The rows are grouped in 4 different ways at once. Each group adds its own fixed numbers to the row, and there is some noise. The rows also spread widely along 11 directions, which tell nothing about the answers.
(in the rows, 128 means zero)
Known rows, each followed by its group in each grouping:
[100 107 143 130  99 178 133  98 138 143 121 122  74  79  90 126 145 123
 146  79 154 110 177 156 101 162 144  92 159 122]	k_774 dipi k_126 seziz
[138 101 132  60 138 178  88 111 111 143 132 159  59  95 123  76 214 105
 116 139 122 138 165 208 126 168 169 130 167 114]	k_15 dipi k_126 seziz
[131 121 107 155 149 156 102 115 104 149 137 113 129 155 107 144 114 144
 123 177  87 103 124 134 118 176 137  94 137 157]	k_774 Vered k_391 tolol
[162 102 106 109 155 129  56 132 110 135 128 166 113 176 134 133 133 133
  92 195  87 125 118 116 113 168 119  86 143 152]	k_777 fakig k_278 Vago
[ 81 137 137 176  68 187 141 162 138 145 106 168  95  55 139  84 168 159
 139 116 139 134 158 161 187 165 136 145 147 155]	k_15 doz k_701 mitev
[109 117 144 121 114 178 189 116 124 127 114 172 103 120 147  86 119 135
 150 152 108 156 162 170 121 126 142  58 124 119]	k_777 Kalom k_726 mitev
[142 130 137 117 128 109 188 110 158 119 161 124 113  99 118 136 134 133
 161  70 134 140 142 136  89 122 184 106  93  68]	k_942 Vered k_158 tolol
[120 137 119 147 123 131 164  60 119 162 142 100 122 147 113 144  73 114
 132 186  98 122 103 145  83  73 132 111 159 105]	k_942 Kalom k_391 ziz
[105  66 150 148  85 130 135 126 193 103 138 184 112 123 117 122  65 102
 121 109  94 161 123  60  74  76  97 103 140  65]	k_15 doz k_701 ziz
[121  89 114 121 133 155 169 113  88 156 124 143 135 146  87 103 131 143
 140 142 118 108 111 153 118 118 121 117 162 143]	k_942 fakig k_726 Vago
[135  80 126  83 124 138 208 146  89 113 111 187 126 110  97 101 168 172
 155 106 153 120 125 161 113 137 139 119 121 123]	k_15 Vered k_278 seziz
[150 155 109 124 117 145  63 153 160 164 143 140 130 101 135 101 185 145
  81 123 100 179 124 128 154 187 133 107 152 123]	k_15 Kalom k_158 ziz
[138 147 108 164 106  87 135 109  99 136 143 140  99 135 158 166 103 142
 136 165 125 105 116 105 138 125 137 161 113 150]	k_774 Vered k_726 tolol
[133 142 118 114  75 140 107 104 109 149 107 195  70 125 182 122 116 131
 101 197  99 164 151 143 128 110 109 117 156 130]	k_774 dipi k_701 tolol
[157 151 117 120  70  80  63 105 166 144 134 162  86 100 157 173 120 132
  90 140 127 154 125  90 104 120 122 140 133 111]	k_774 doz k_391 Vago
[139  98 140  94 140 130 141  82 115 126 141 149  70 143 137 116 115  84
 131 170 104 119 132 159  97  74 148 140 144  91]	k_942 fakig k_701 ziz
[186 106 105  91 152 102 128 129  72 133 114 187 105 181 160 145 123 131
 116 174 124 120 133 108 115 139 110  85 105 157]	k_15 fakig k_726 ziz
[185 122 104  58 108  86 129 106 123 153 138 189 132 132 139 124 147 134
  86 132 131 178  86  94  96  82 111 122 146  79]	k_15 Kalom k_701 seziz
[120 188 126 157 100 121 160  74  98 170 144 135  62 103 190 140 143 113
 150 163 158 109 149 162 176 110 179 165 126 161]	k_777 Kalom k_726 Vago
[172  98 125  74 133 113 116 117 107 134 126 169  90 121 129 126 177 124
 116 117 149 133 135 140 122 138 150 137 133 117]	k_942 Kalom k_278 ziz
[127 114 114 115 134 197 183  99 127 184 141 149 158 129 106  97 136 128
 127  88 118 166 147 126 102 131 127  28 151 107]	k_15 Vered k_701 Vago
[138 106 139 108 123 115 101  81 160 140 175 130  81 103 130 117 151  81
 119 106 127 130 113 125 110  86 168 186 152  69]	k_942 Vered k_391 mitev
[132  98 140 115 130 156 144 106 127 114 123 187  83 143 159 138 111 118
 141 147 117 138 182 130  92 144 144  50 112 125]	k_777 Vered k_278 Vago
[122 139 125 159 129 110 159 131 132 123 146 155 123 143 154 118 116 133
 123 161  90 139 104 113 135 107 135 140 103 103]	k_15 dipi k_126 ziz
[ 97 147 119 201 114 146 175  75 107 187 151 129 121 144 141 124 101 104
 138 151 123  99  99 110 162  81 143 165 166 151]	k_15 Kalom k_158 Vago
[ 96 164 133 163  86 145 135 118 171 126 116 118 101  82 126 133 100 158
 139 152 106 151 151 147 101 157 141  70 134 104]	k_15 Kalom k_126 seziz
[159  92 115  97 109  88 113  88 121 145 154 198 112 174 163 110 103  93
  92 184  81 172  72  75 109  45 109 163 159  88]	k_15 Kalom k_726 tolol
[133  82 125 120 130 164 157 146 162 148 145 154 174 125  86  70 161 137
 115  66  96 183 102 107 122 133 126  90 142  79]	k_942 Kalom k_278 ziz
[140  87  95 159 128 149  61 122 113 177 149 129 149 157 100 129 121 125
  94 133  95 117  97  76 129 161  99 113 170 160]	k_774 doz k_726 tolol
[112 122 147 127 106 102 142 108 134 110 153 184  70 121 175  96 141 109
 136 181 103 141 108 151 159  73 170 208 133 104]	k_777 Kalom k_726 Vago
[ 99 137 123 193  83 156 187 102 123 164 121 138 112 110 144 144  77 133
 153 122 135 120 145 108 118 118 116  81 127 145]	k_15 doz k_726 seziz
[118 153 116 143  99 105 100 147 153 123 133 148 101 101 144 114 135 158
 102 180  85 156 100 151 143 125 130 176 142 104]	k_942 dipi k_158 ziz
[103 107 125 146 116 127 155  91 116 136 134 102  99 120  87 131  87 132
 152 166 115  91 100 159  92  92 130 147 168 114]	k_942 fakig k_726 seziz
[109 107 113 137 108 123 122 152 117 139 138 137 138 103  87 102 164 165
 110 135 127 119  79 146 157 129 111 196 169 138]	k_777 dipi k_726 ziz
[132  68 133 113 174 159 120  76 122 131 157 124  96 161 100 118  95  77
 134 145  99 103 122 132  64 103 147  91 151  84]	k_15 dipi k_701 seziz

New rows. What belongs after each?
[ 91 153 131 177  91 165 135 108 149 161 141 112 110  87 124 115 130 133
 131 131 126 130 126 137 151 133 144 127 158 129]	k_777 Kalom k_701 seziz
[168 188 119  97  74  64 109 127 129 126 108 174  70  91 186 171 146 161
 104 181 148 155 139 141 128 131 137 145 108 127]	k_15 Kalom k_391 ziz
[136  64 116 107 110 170  75 122 117 155 115 197 100 144 134 100 128 105
  91 158  98 148 142 115 116 140  85  94 179 146]	k_15 doz k_726 ziz
[113 147 117 102  62 171 133 134 154 161 101 172 122  72 126  92 156 177
 108 109 117 201 161 164 120 158 104  63 161 114]	k_774 dipi k_726 Vago
[ 51  99 151 207 136 199 142 107 180 142 169  76 131 113  73  92 106 109
 165 107  92 109 123 143 132 140 170 112 167 112]	k_777 Kalom k_726 Vago
[180 129 115  47 145 123 143  78  54 153 116 156  52 122 148 155 168 121
 146 145 189  97 179 195  99 146 166  99 129 153]	k_15 dipi k_726 Vago
[126 123 121 132 130 143  67 121 143 140 130 113 100 113  97 142 134 142
 119 150 116 114 135 149  97 174 143 106 154 131]	k_15 dipi k_391 Vago
[119 158 136 165  98 112  93 109 161 120 135 123  57  82 149 175 105 127
 141 146 144 103 164 130 110 147 164 126 118 126]	k_15 doz k_701 Vago
[158  98 119  61 112 130 144  96 107 153 133 202 107 144 140  88 152 113
 104 162 103 169 107 145 114  79 132 137 171 100]	k_15 Kalom k_158 tolol
[126 138 117 144 119 120 163 122 131 148 147 121 140 105 106 125 148 153
 137 123 121 121  94 146 128 114 161 160 121 113]	k_942 doz k_391 Vago
[145 124 122  80  93 166  97 140 144 151 112 160 119  87 105  96 179 163
 103 109 116 183 152 156 120 182 127  67 164 113]	k_774 Kalom k_701 tolol
[155 112 114  91 111 129 135 132 120 126 102 151 117 112  97 161 119 185
 131 125 137 132 156 142  64 179 120  48 131 128]	k_942 Vered k_158 tolol
[151 108 113 131 136 147  72 120 110 158 129 151  94 140 145 128 141 113
 114 141 123 119 143 108 135 177 133  88 144 158]	k_15 Kalom k_726 seziz
[144 139 141  92 134 116 145  48  92 136 132 135  32 138 158 158 108  76
 143 190 130  96 170 183  91  94 162 125 131 117]	k_774 fakig k_126 ziz
[120 138 135 160 114  90 142 118 147 109 146 106 108 103 104 162 108 149
 153 128 144  97 108 120 111 121 164 155 116 111]	k_777 Kalom k_701 tolol
[106 133 130 177 131 113 176 143 155 107 164 101 146 103  99 121 126 163
 157 113 104 121  95 131 128 123 170 162 103  84]	k_942 Vered k_701 tolol
[161 127 108  83 115 103 136 124  94 160 136 173 109 121 145 101 177 127
 104 141 137 143 100 140 148 100 120 176 150 125]	k_15 fakig k_726 ziz
[135  89 122  99 122 186 117 110 107 167 114 161 102 129 110 115 152 124
 128 116 143 123 173 144 115 170 117  49 165 162]	k_777 fakig k_726 Vago
[102 108 134 130  79 156 100 173 167 116 105 181 112  78 115  76 154 170
 115 135 103 174 128 142 144 164 108 117 164 116]	k_15 Kalom k_726 mitev
[165 125 120  79  73 126  38 108 119 158 113 208  54 108 177 128 170 120
  76 172 136 162 152 121 142 140 115 140 178 149]	k_777 Kalom k_701 tolol
[185 141  95  89 119 122  77 127 112 177 147 175 112 116 173 113 194 126
  82 120 131 171 123 107 152 165 127 120 136 131]	k_15 Vered k_726 seziz
[150 160 112 112 105 119  92 148 120 132 128 170  88  82 162 111 193 166
 103 156 124 151 131 167 170 174 145 166 132 134]	k_774 Vered k_278 mitev
[105 134 117 164 103 151 179 147 141 135 119 171 161 140 142 104  93 169
 116 175  67 171 112 117 123 121  99  82 122 114]	k_15 Vered k_391 ziz
[106 104 152 110  65 153 129 141 165 106 103 174  53  52 126 101 162 146
 143  82 147 160 175 163 114 150 147 123 140  91]	k_942 dipi k_278 seziz
[100 128 126 128  73 108 151 154 143 115 101 148 124  73  72 122 138 207
 133 149 132 125  92 171 128 130 127 177 169 128]	k_942 Kalom k_158 Vago
[130 172 115 155  82 146 119 117  99 181 120 174  75 106 194 130 159 134
 119 139 144 135 169 134 179 156 139 126 131 180]	k_777 dipi k_158 tolol
[172 104 112  72 123 187 179  87  60 191 104 204 104 147 167  93 174 111
 124 117 143 161 173 148 134 137 132  44 139 149]	k_942 Kalom k_278 seziz
[122  88 115 111 130 131 127 106 106 149 136 124 122 129  68 117 138 135
 129 140 125  96  94 152 112 117 122 157 183 133]	k_774 fakig k_726 Vago
[176 108 119  94 114  92 104  82 135 148 139 149  92 137 136 175 100 104
 124 104 151 139 142  74  62 118 127  72 133 103]	k_15 Kalom k_726 tolol
[131 141 116 104 109 111 171 154 134 114 124 158 158 106 101 115 149 202
 122 151 101 160  95 157 115 134 132 126 119 104]	k_774 Vered k_391 Vago
[143 112 139  60 124 115 123 158 132  89 123 185  86 100 123  86 187 157
 120 168 103 146 120 195 127 142 159 151 128 100]	k_777 fakig k_158 seziz
[ 99 120 126 149 101 135 202 145 146 147 141 130 158  90  81  82 153 156
 139  79 127 145  85 137 137  97 127 160 154  91]	k_15 fakig k_278 ziz
[122 110 114 147 127 107 127 153 135 114 137 144 136 125 106 115 140 166
 124 140 100 132  81 130 129 129 137 167 134 105]	k_942 dipi k_278 Vago
[168  81 125  69 180 143 172  87  65 139 136 156 114 177 113 117 148 102
 135 148 124 109 129 168 101 115 156  98 131 119]	k_774 Kalom k_278 ziz
[100  73 153 112  64 206 112 116 147 122  77 219  57 117 150  93  96 120
 125 166  88 182 203 140  97 138 101  32 173 121]	k_942 Kalom k_701 tolol
[118 154 125 147 111 106 158 121 149 124 149 138 118 113 150 107 114 142
 134 170  87 158  92 137 131  95 151 144 121  88]	k_15 Kalom k_726 seziz
[161 113 126  77 138 148  85  99 110 140 136 163  56 122 158 126 167 107
 127 148 127 137 182 168 118 166 165  95 135 131]	k_942 Vered k_726 Vago
[113  95 115 130 137 208 199 115  89 173 121 154 156 145 104  72 135 139
 134 120 101 146 126 150 122 122 117  59 152 125]	k_942 dipi k_701 seziz
[ 87 124 140 161  91 165 201 111 128 133  97 158 103 116 119 129  88 154
 168 140 123 123 158 154 111 125 136  78 138 138]	k_942 Kalom k_158 Vago
[112 148 138 154 106 153 151 100 156 139 121 134  86 113 148 152  88 129
 151 127 121 141 178 136  85 140 149  46 111 111]	k_15 dipi k_391 Vago
[139 162 100 144 108 115 109  99 103 169 131 110 102 125 126 156 108 142
 117 183 125 107 113 135 114 120 125 130 165 143]	k_15 fakig k_701 tolol
[118 142 118 123  92 129 147 108 127 149 142 123 111  85 110 122 141 152
 133 123 131 140 127 161 122 127 141 146 155 112]	k_774 Vered k_726 tolol
[114 185 125 146  85 115 133 131 166 117 121 144  94  92 164 113 103 161
 119 200  71 181 124 172 118 114 132 118 125  86]	k_774 fakig k_278 mitev
[133 124 113 137 115  82  86 101 151 136 173 106 105  95 101 163 135 127
 113 121 149 102  78 105 107 117 143 198 160 100]	k_777 Vered k_278 seziz
[103 158 122 180 107 168  77 101 137 168 143 136  69 119 180 116 125 100
 114 204  81 128 147 154 158 138 156 140 152 150]	k_15 doz k_391 Vago
[142 116 112 127 173 115 165 133 114 108 149 131 148 147 114 123 115 157
 138 165  98 119  91 148  94 129 151 111 108  95]	k_15 Vered k_278 mitev
[148  89 101 139 176 176  42 138 110 148 129 112 125 166 100 125 132 133
  97 172  76 116 135 138 108 210 116  57 153 152]	k_942 dipi k_278 ziz
[127 113 130 116  83 140 186 150 144 131 119 226 136 115 165  86 140 148
 113 105 113 197 136  95 137 106  99  99 117  97]	k_15 Vered k_701 ziz
